The rows of a group lie close to one hidden flat surface of 11 dimensions, which passes through zero. Surfaces can cross.
(in the rows, 100 means zero)
Some rows, each with its group after it:
83 87 70 70 58 104 115 89 118 146 108 121 78 140 92 97 73 109 123 72 98 125 : loz
110 123 80 75 129 165 60 64 81 79 91 64 65 84 90 105 75 142 113 81 76 87 : lafa
104 111 81 107 81 114 91 131 77 138 42 110 164 120 105 106 68 89 72 112 97 75 : mumid
56 120 143 106 105 140 85 112 67 120 35 85 101 117 112 75 105 119 124 101 129 105 : Tibe
112 75 114 80 75 92 118 95 123 76 65 103 88 106 120 116 137 24 97 69 126 118 : kug
77 71 107 100 126 106 63 84 57 103 75 103 116 135 108 111 105 163 74 108 129 136 : kene
72 84 61 72 133 138 134 78 99 95 113 96 123 103 93 106 100 79 20 119 143 131 : Vani
132 107 60 80 98 91 64 87 92 143 120 133 75 119 98 97 82 111 108 84 93 120 : bet
121 100 69 108 106 124 108 68 104 79 101 99 74 81 90 107 117 90 89 124 86 78 : Vani
99 103 88 103 168 125 88 80 100 81 80 98 60 78 88 86 113 93 82 89 112 89 : Vani
110 109 95 109 159 89 85 83 100 92 103 77 95 43 99 98 108 133 120 121 68 88 : Vani
81 94 110 68 145 97 77 114 75 105 90 57 109 107 115 101 102 149 97 132 98 131 : mumid
124 101 77 121 136 95 113 104 110 111 71 121 161 64 97 99 117 105 67 126 109 108 : Vani
91 80 112 96 77 94 146 108 101 97 149 133 144 98 83 117 48 78 72 75 114 93 : loz
87 84 73 68 113 132 95 122 105 100 69 61 102 109 88 107 71 117 82 120 59 89 : loz
89 105 99 158 137 47 75 109 115 95 55 93 94 102 111 87 132 136 123 74 100 71 : mumid
101 117 66 106 119 127 94 80 94 106 125 90 138 86 86 98 87 175 71 125 94 114 : kug
144 93 92 102 79 115 99 97 70 70 78 89 102 121 104 118 125 115 94 138 85 79 : kene
73 76 129 115 85 99 102 130 112 67 69 72 115 105 98 119 91 91 85 101 75 68 : bet
74 89 117 91 79 105 102 91 73 115 112 97 81 112 105 107 78 104 123 116 86 89 : kug
102 104 45 48 115 94 107 85 147 129 145 79 95 64 96 109 78 73 97 107 71 132 : bet
84 103 107 90 106 75 127 76 136 91 137 83 109 61 113 111 97 70 120 60 113 118 : Tibe
65 109 123 126 83 108 131 87 99 90 99 113 98 101 104 93 104 56 95 79 141 84 : mumid
116 100 46 76 124 103 113 116 109 126 46 103 96 135 102 89 93 78 100 56 121 99 : loz
101 122 102 86 74 114 76 59 108 113 135 120 62 99 104 95 88 96 131 42 119 126 : loz
121 114 107 53 94 105 136 115 96 83 166 68 138 66 102 118 74 64 83 117 91 110 : lafa
86 89 139 110 153 76 84 117 63 108 114 126 87 80 102 93 104 77 87 136 107 96 : bet
98 125 61 85 121 133 64 101 95 147 35 93 133 115 111 85 106 135 80 103 121 137 : Vani
90 135 106 86 109 118 84 114 87 103 81 59 91 101 122 84 124 81 103 132 108 109 : lafa
70 97 156 100 122 122 130 95 65 73 119 78 85 64 102 99 104 86 113 149 100 79 : Vani
111 72 92 106 96 70 95 69 95 114 68 112 77 103 121 113 141 94 130 128 93 109 : lafa
99 37 128 125 78 45 131 90 84 107 65 137 133 116 113 130 110 119 133 108 106 100 : kene
133 151 100 152 59 98 63 152 125 109 68 107 102 107 93 70 131 86 96 111 75 66 : kene
82 117 114 145 73 107 104 72 112 98 119 117 67 89 84 83 94 132 137 90 87 69 : kene
44 83 102 96 88 123 116 50 117 98 143 100 48 87 94 105 93 76 95 106 100 106 : Tibe
99 83 135 153 93 55 104 74 91 89 89 108 129 74 114 116 134 150 134 134 89 89 : lafa
122 74 122 75 89 67 90 120 54 122 48 88 144 126 138 124 124 108 120 147 98 126 : lafa
86 125 115 95 135 109 101 58 120 105 106 81 118 27 112 96 116 108 124 90 112 137 : mumid
94 100 100 87 62 91 83 126 128 142 76 100 104 101 101 100 55 92 142 67 52 89 : Tibe
84 118 118 97 104 106 102 85 107 100 131 99 111 78 91 93 65 125 124 47 110 109 : lafa
133 113 80 95 124 63 75 91 121 100 120 76 106 59 110 110 116 122 120 114 63 114 : loz
78 90 118 99 81 164 97 99 76 91 78 106 43 121 78 84 104 96 90 151 87 81 : mumid
67 78 125 80 83 127 133 128 105 97 122 115 75 109 80 91 82 44 68 115 108 100 : kug
109 79 145 156 112 31 82 114 89 99 119 148 108 78 98 107 99 120 121 98 85 71 : bet
94 111 113 95 57 117 86 75 79 102 82 83 78 125 118 108 98 103 140 84 100 97 : Tibe
85 104 112 103 87 117 85 100 77 107 88 111 85 132 108 90 127 100 80 122 129 123 : loz
123 104 64 78 93 90 69 139 107 132 94 115 102 141 94 91 75 102 84 76 85 103 : lafa
71 102 112 71 97 147 108 113 79 109 93 101 90 134 98 85 89 73 70 89 142 120 : kug
100 93 43 94 84 106 109 74 129 125 122 129 104 117 83 106 80 105 76 79 101 114 : Vani
75 87 84 101 47 92 61 88 132 127 62 84 103 120 113 118 87 136 124 89 59 112 : bet
126 94 76 74 140 52 119 115 134 70 147 77 101 82 101 109 106 70 80 82 103 111 : mumid
100 90 107 114 107 125 111 131 106 75 77 102 84 103 80 89 124 77 57 141 92 78 : kug
124 93 109 98 82 76 129 103 95 80 66 109 116 112 125 116 128 27 99 64 142 97 : kug
54 90 114 124 121 50 131 151 129 127 118 103 88 82 92 74 99 66 103 148 69 72 : lafa
129 97 125 89 169 102 78 110 64 75 94 89 89 66 100 104 104 100 102 101 99 87 : Vani
86 94 123 125 83 101 98 97 79 95 108 100 126 102 96 108 96 144 99 132 95 94 : lafa
149 123 61 107 119 112 98 104 108 77 103 106 72 109 75 85 93 116 110 62 90 61 : bet
84 105 97 102 146 89 96 82 102 101 78 61 96 66 111 102 112 138 136 115 82 100 : kene
83 103 53 106 142 81 98 77 66 125 112 87 123 105 106 112 55 148 100 108 86 68 : kug
145 116 79 97 115 117 75 109 72 91 51 106 89 120 103 101 96 82 100 62 105 66 : loz
94 113 86 81 88 110 98 84 119 113 68 70 70 111 115 88 132 101 139 99 100 124 : loz
101 81 94 100 100 102 75 96 92 64 110 98 24 161 95 93 136 127 88 99 115 110 : mumid
123 77 72 122 74 69 112 64 112 73 135 146 96 130 93 120 129 94 60 74 138 112 : Tibe
93 105 108 101 118 97 115 87 95 95 156 95 75 67 84 97 73 114 128 116 70 71 : bet
75 86 111 86 113 119 123 106 80 87 80 79 80 107 108 105 103 51 87 125 106 79 : kug
105 82 94 104 107 49 148 90 138 88 163 119 136 72 93 117 94 79 81 78 113 115 : Tibe
86 103 60 84 126 63 142 114 114 71 138 38 108 115 104 116 58 109 112 62 83 58 : Tibe
131 89 72 96 126 72 125 133 120 94 147 101 113 73 76 104 72 93 80 127 56 72 : Tibe
148 126 83 80 60 99 93 67 102 100 139 103 105 94 106 115 91 112 134 62 97 112 : kene
114 115 114 124 59 114 107 140 105 107 50 102 96 109 97 85 121 73 117 135 75 65 : Vani
67 101 157 115 85 109 68 87 52 95 120 100 139 104 114 109 107 144 75 134 129 132 : loz
134 102 66 64 120 113 99 81 107 74 141 80 56 78 93 115 88 71 99 94 72 87 : Vani
89 82 79 94 100 86 75 112 105 130 90 121 63 134 91 95 64 97 111 68 78 85 : kug
145 138 90 132 117 89 95 91 123 80 117 100 143 57 88 90 133 148 99 99 103 113 : kug
129 111 61 79 115 88 73 118 98 102 85 69 103 116 107 110 87 122 102 87 75 92 : Tibe
124 114 59 126 67 96 68 72 118 129 115 132 106 92 87 110 78 123 103 94 61 81 : mumid
155 136 48 59 93 120 104 70 86 117 128 92 107 102 108 99 105 120 114 101 108 131 : bet
73 88 119 136 97 57 86 134 107 121 88 97 134 108 102 97 97 152 108 132 71 93 : Vani
102 110 75 98 151 62 108 123 148 108 122 82 122 48 95 97 94 94 97 100 73 97 : kene
123 107 76 70 107 114 116 108 115 92 104 86 84 89 96 102 90 54 95 81 93 91 : loz
104 133 56 76 146 95 93 104 108 103 99 53 122 73 118 104 83 65 85 81 95 89 : mumid
47 86 124 70 156 107 113 124 89 116 64 83 122 102 113 87 88 93 91 84 141 134 : lafa
111 119 129 111 115 70 41 149 115 100 109 113 96 80 106 90 126 49 68 101 99 114 : kene
121 83 72 64 144 76 111 92 117 94 121 86 111 71 102 118 89 88 94 86 91 116 : kene
55 79 150 159 74 62 94 96 105 117 115 152 90 102 92 89 98 119 120 93 106 92 : kene
144 106 61 111 59 111 145 96 99 101 116 121 129 119 82 98 117 126 84 141 102 97 : bet
100 109 102 106 99 117 87 63 136 91 81 103 107 83 107 97 137 125 108 58 137 150 : kug
63 82 68 101 81 119 115 107 131 124 98 140 86 149 70 84 63 98 72 53 118 102 : bet
118 66 131 67 102 89 141 127 103 64 128 101 101 107 97 104 123 75 78 117 125 133 : mumid
102 112 132 98 85 113 88 88 83 79 102 75 69 91 107 105 89 96 144 76 86 75 : bet
97 101 100 96 17 133 100 96 45 108 98 117 127 166 112 119 78 77 69 114 125 86 : mumid
123 76 110 45 91 113 116 90 67 75 112 93 97 110 116 127 100 48 80 103 124 122 : kene
45 100 119 121 113 145 135 104 101 75 106 96 77 99 79 77 106 71 59 126 124 79 : lafa
133 101 114 87 43 114 93 95 71 112 104 128 115 122 104 109 96 97 105 104 107 118 : Tibe
98 101 104 103 79 111 91 94 131 88 92 99 80 96 94 98 116 91 103 81 98 107 : loz
93 125 106 83 90 104 83 87 108 116 73 64 89 86 119 98 90 98 157 63 85 101 : Tibe

New rows. What belongs after each?
79 77 96 102 100 105 80 92 64 119 62 89 81 127 114 108 123 125 103 169 80 99 : lafa
86 102 113 163 139 59 112 80 139 75 100 110 128 54 98 95 142 125 96 85 121 102 : lafa
90 82 111 58 147 94 122 102 85 82 107 69 128 76 118 122 108 76 74 123 118 130 : kene
97 109 146 107 113 102 82 97 100 51 133 70 135 43 107 117 111 110 74 118 95 112 : loz
100 84 122 116 92 104 99 117 120 110 81 137 108 80 91 94 122 65 68 129 96 112 : Tibe
68 117 107 94 98 120 72 110 64 122 103 69 111 119 108 91 88 146 99 149 88 107 : lafa
76 86 121 145 75 103 101 91 99 102 83 145 84 120 78 87 89 130 115 73 106 76 : lafa
76 125 75 105 126 124 83 113 124 108 76 98 44 116 93 63 111 69 90 74 113 89 : lafa
82 79 82 116 108 65 121 73 84 112 102 102 141 101 114 126 81 126 102 99 107 86 : kug
99 94 69 134 74 66 95 83 151 78 84 105 87 129 107 103 151 97 88 65 120 106 : Vani
120 120 86 86 147 148 96 135 101 97 67 114 61 101 77 63 109 60 72 98 112 87 : Tibe
62 101 98 111 103 124 69 90 84 102 74 101 27 159 96 77 99 130 115 77 115 87 : mumid
120 119 79 131 59 144 150 61 76 78 116 127 122 120 88 101 99 98 72 92 145 73 : kug
89 97 99 128 93 124 89 161 96 95 79 126 128 150 69 80 79 119 33 99 113 77 : lafa
151 101 46 98 83 114 86 88 115 73 138 112 128 107 81 123 94 115 34 94 96 102 : lafa
101 103 78 111 166 113 88 82 105 96 69 106 93 78 95 85 119 107 75 81 126 110 : Vani
151 95 71 88 84 81 112 122 115 93 55 92 120 115 109 111 121 88 112 93 87 93 : loz
61 122 134 104 67 139 107 99 78 107 119 95 78 114 96 81 78 105 116 104 105 85 : lafa
91 114 92 43 76 118 87 101 97 134 105 77 107 110 115 109 50 84 129 60 93 124 : Tibe
119 122 123 112 85 97 121 99 64 65 77 79 123 127 126 101 130 106 121 72 152 94 : Tibe
121 125 142 115 113 66 76 77 98 75 134 87 137 49 131 112 142 109 108 97 126 141 : loz
94 72 109 115 38 95 93 115 128 93 81 118 83 130 90 115 75 82 104 66 65 66 : bet
50 89 129 118 66 116 111 61 93 84 98 90 69 103 110 111 117 86 109 119 106 92 : Tibe
123 72 92 94 125 82 108 99 150 66 132 128 84 99 81 94 152 93 51 83 138 159 : mumid
102 125 73 87 98 96 84 113 104 114 105 79 99 114 113 91 119 81 80 124 107 120 : lafa
94 49 86 129 133 93 113 91 108 83 67 122 89 98 85 114 120 108 69 134 87 77 : lafa
64 93 117 68 158 94 95 122 88 92 124 68 129 82 103 107 55 105 74 81 109 114 : bet
95 103 89 66 94 105 64 91 77 125 73 65 156 119 121 121 76 169 112 80 102 146 : loz
101 121 85 107 113 136 101 138 89 106 121 118 112 120 68 73 80 121 49 123 102 90 : kug
46 87 102 109 126 128 103 90 85 100 121 90 108 95 81 100 72 152 67 134 92 94 : lafa
119 97 101 87 117 69 166 117 132 77 114 96 123 68 108 99 138 25 89 108 129 112 : loz
73 120 93 79 121 128 78 121 88 117 73 84 115 133 111 84 100 105 68 85 139 135 : lafa
96 90 128 132 70 111 103 93 91 83 72 111 138 113 102 104 140 136 79 131 126 119 : kug
154 146 73 114 75 106 76 138 124 82 136 98 99 101 77 89 84 95 81 81 62 63 : lafa
53 88 131 103 74 123 140 72 60 74 123 86 99 129 109 111 105 98 86 123 145 104 : Tibe
54 83 94 84 103 116 131 98 166 99 125 84 90 72 76 98 64 98 104 69 74 106 : loz
131 87 102 74 101 102 80 105 64 96 58 74 100 108 122 117 116 103 119 133 82 101 : lafa
70 110 116 107 62 131 116 77 89 103 139 103 64 101 90 92 82 95 116 115 94 80 : lafa
80 85 116 123 103 62 105 129 90 112 84 120 78 118 99 94 85 74 119 91 93 59 : kug
79 85 88 84 58 124 96 67 64 126 113 109 118 142 100 118 65 149 98 113 104 118 : kug
142 112 93 67 107 96 67 95 69 66 106 44 89 112 128 120 136 122 107 130 92 122 : mumid
59 95 143 127 81 88 147 125 87 94 79 101 133 123 106 91 90 101 118 77 132 76 : Tibe
128 102 87 70 141 110 77 143 91 101 66 99 112 115 99 93 99 80 64 91 111 107 : Vani
105 82 110 84 104 71 103 103 114 121 77 100 72 82 113 105 100 55 147 89 80 93 : kene
108 63 116 108 73 109 98 129 103 79 74 105 115 117 91 111 130 103 58 161 80 105 : kug
91 97 47 72 115 111 92 91 115 126 113 106 106 115 90 100 72 112 68 82 102 127 : Vani
110 118 108 86 108 78 99 96 96 99 109 78 154 85 125 109 116 107 93 94 129 143 : lafa
109 121 102 120 96 62 93 95 111 104 127 81 106 70 114 101 126 110 128 135 76 94 : lafa
104 135 110 114 116 68 90 84 76 121 111 99 124 90 124 92 91 128 150 55 127 105 : kug
70 104 91 84 118 151 145 60 92 105 101 106 128 78 100 94 107 72 61 108 157 133 : Vani
119 103 91 123 90 105 88 121 98 134 49 144 137 116 92 88 99 114 94 94 113 103 : Vani
110 91 78 76 141 76 141 113 85 106 99 74 158 73 105 121 57 106 108 103 82 74 : loz
105 66 101 94 56 109 118 53 150 80 122 106 75 71 89 125 117 95 111 108 66 117 : kug
76 77 129 103 78 116 76 120 120 106 82 116 105 118 88 89 121 134 72 117 105 149 : kug
91 98 73 94 80 73 68 94 99 159 94 111 55 131 111 93 99 110 146 113 74 107 : lafa
60 78 82 84 94 155 105 69 92 115 96 118 12 129 76 90 76 80 97 105 87 77 : lafa
79 98 81 72 127 95 130 91 125 114 117 93 134 78 97 107 54 103 111 38 111 117 : loz
90 88 120 110 78 59 110 146 100 133 75 125 108 130 112 88 107 69 120 105 105 97 : lafa
101 108 84 117 170 54 75 103 95 116 118 109 132 73 104 99 93 133 86 95 107 105 : loz
121 118 64 101 152 74 44 95 144 102 91 86 108 68 97 101 95 136 106 36 84 118 : loz
108 67 108 105 116 128 76 122 69 93 33 110 95 130 84 104 81 141 93 102 81 69 : lafa
109 79 154 94 56 80 144 95 79 68 137 105 124 101 111 115 123 94 116 116 127 125 : mumid
62 107 128 119 98 121 77 152 74 121 82 96 95 126 83 75 59 148 108 119 71 65 : lafa
109 96 85 106 121 102 104 65 105 104 120 124 100 73 91 104 91 110 102 84 104 102 : Vani
114 77 151 112 125 80 127 146 105 88 52 101 119 66 93 87 129 105 128 141 79 95 : mumid
134 131 56 69 135 127 81 114 112 109 61 71 118 70 106 99 96 58 78 93 86 96 : mumid
77 97 111 75 113 106 121 119 124 120 116 105 117 71 93 94 74 65 84 92 105 122 : Tibe
131 113 72 71 139 88 86 59 111 65 143 51 89 46 122 124 133 94 95 121 86 124 : Tibe
147 146 99 94 114 93 85 143 85 103 124 97 100 95 97 77 86 87 111 94 93 79 : kug
91 97 107 107 90 86 129 120 69 108 115 119 98 121 97 97 69 69 102 101 104 57 : kug
76 86 102 95 146 102 107 145 98 132 121 104 121 72 73 85 56 131 75 164 53 88 : Tibe
84 116 99 63 110 126 73 130 75 128 98 75 105 119 100 92 53 127 103 96 87 110 : lafa
133 106 58 85 141 95 105 131 115 77 102 93 137 113 82 100 76 122 65 48 112 96 : bet
67 91 111 124 111 95 98 89 75 121 152 130 95 94 79 99 42 133 96 108 80 70 : loz
83 101 115 68 72 129 95 122 64 116 127 92 106 121 100 102 69 87 70 142 93 108 : kene
78 102 59 120 118 88 145 85 161 126 127 120 127 51 76 90 86 95 88 107 86 99 : Vani
83 109 113 83 115 82 135 114 101 82 107 76 65 111 113 93 92 43 130 41 124 79 : mumid
100 111 83 118 61 96 102 81 92 88 132 105 117 113 107 120 96 79 65 107 111 82 : mumid
105 121 73 73 175 104 111 111 72 106 87 70 89 87 118 86 123 63 82 133 126 102 : loz
102 130 98 80 90 106 132 94 118 85 159 74 93 70 108 97 110 39 88 117 108 107 : lafa
59 86 88 118 140 99 124 68 119 84 138 98 122 64 86 105 104 130 57 124 109 112 : lafa
100 95 60 117 113 74 69 74 141 120 132 134 84 99 82 94 92 148 99 57 95 127 : mumid
104 83 112 130 67 73 82 103 91 105 163 144 92 104 81 105 80 122 81 131 72 85 : loz
126 134 71 93 118 104 101 79 86 96 147 73 82 64 93 101 71 116 132 114 55 61 : kug
101 90 140 96 53 68 96 111 47 86 89 90 90 184 133 113 110 124 144 70 137 104 : mumid
126 87 143 113 56 135 110 96 60 64 64 110 97 116 99 112 109 98 113 101 106 73 : lafa
95 80 109 83 86 79 53 118 115 112 73 111 97 120 110 116 86 62 89 57 94 113 : bet
86 77 121 112 93 91 106 116 147 70 122 95 139 69 81 116 89 111 68 93 77 100 : loz
57 72 112 119 62 98 106 96 117 121 110 135 74 118 85 98 73 88 102 90 85 89 : bet
114 139 75 124 148 118 102 107 108 80 82 96 72 85 88 71 117 85 91 81 108 60 : kug
89 93 115 80 54 117 90 99 67 111 122 109 71 142 99 103 64 109 120 93 92 97 : Vani
117 136 122 110 55 137 79 91 69 86 124 85 90 99 92 97 80 135 126 100 77 75 : lafa
62 67 73 77 83 105 95 127 175 115 109 87 91 118 77 92 110 119 60 127 72 151 : loz
89 92 122 63 127 147 107 105 98 96 79 93 87 89 94 84 122 97 87 122 122 148 : mumid
60 110 109 91 52 134 109 92 51 136 101 104 128 137 112 110 49 92 91 103 118 94 : mumid
131 95 102 91 107 102 110 108 104 116 147 142 109 68 79 96 88 93 82 123 92 117 : Tibe
78 40 133 120 89 78 133 113 78 94 68 137 123 134 104 115 115 91 77 121 129 98 : kene
121 99 117 79 64 128 79 106 86 134 84 143 121 105 101 96 99 78 90 102 117 145 : Tibe
116 105 61 111 97 96 101 62 93 105 118 99 109 93 101 117 79 143 111 103 83 83 : kug
100 100 81 104 125 115 41 113 79 132 67 107 96 118 92 89 93 164 87 139 72 106 : Tibe
127 112 135 103 60 116 143 93 80 58 103 90 85 95 112 102 123 49 125 106 118 71 : Tibe
133 77 79 66 86 64 79 83 93 139 74 115 98 124 123 121 99 98 142 76 95 130 : lafa
140 113 82 76 104 133 60 159 75 96 64 85 76 136 95 82 105 77 66 130 81 81 : kug
60 109 126 140 103 110 111 120 114 96 98 116 62 97 75 69 90 97 114 92 90 58 : lafa
75 102 89 100 122 121 86 137 104 110 47 79 79 128 94 84 84 102 98 96 82 66 : Tibe
143 106 87 104 102 92 108 89 65 100 140 139 120 130 91 93 97 148 91 81 142 120 : Tibe
114 100 97 125 92 68 141 151 100 78 79 100 124 140 93 95 85 100 106 63 111 46 : Tibe
66 90 134 99 96 107 60 131 55 113 67 93 97 155 109 94 86 146 97 117 103 102 : Vani
167 93 61 102 90 77 101 134 143 76 100 116 83 99 82 108 115 52 77 90 66 71 : loz
93 92 70 112 125 77 97 157 131 119 117 111 104 106 72 84 74 99 63 116 62 75 : lafa
141 88 122 74 51 84 128 137 73 107 91 110 166 121 114 122 87 76 102 106 107 109 : mumid
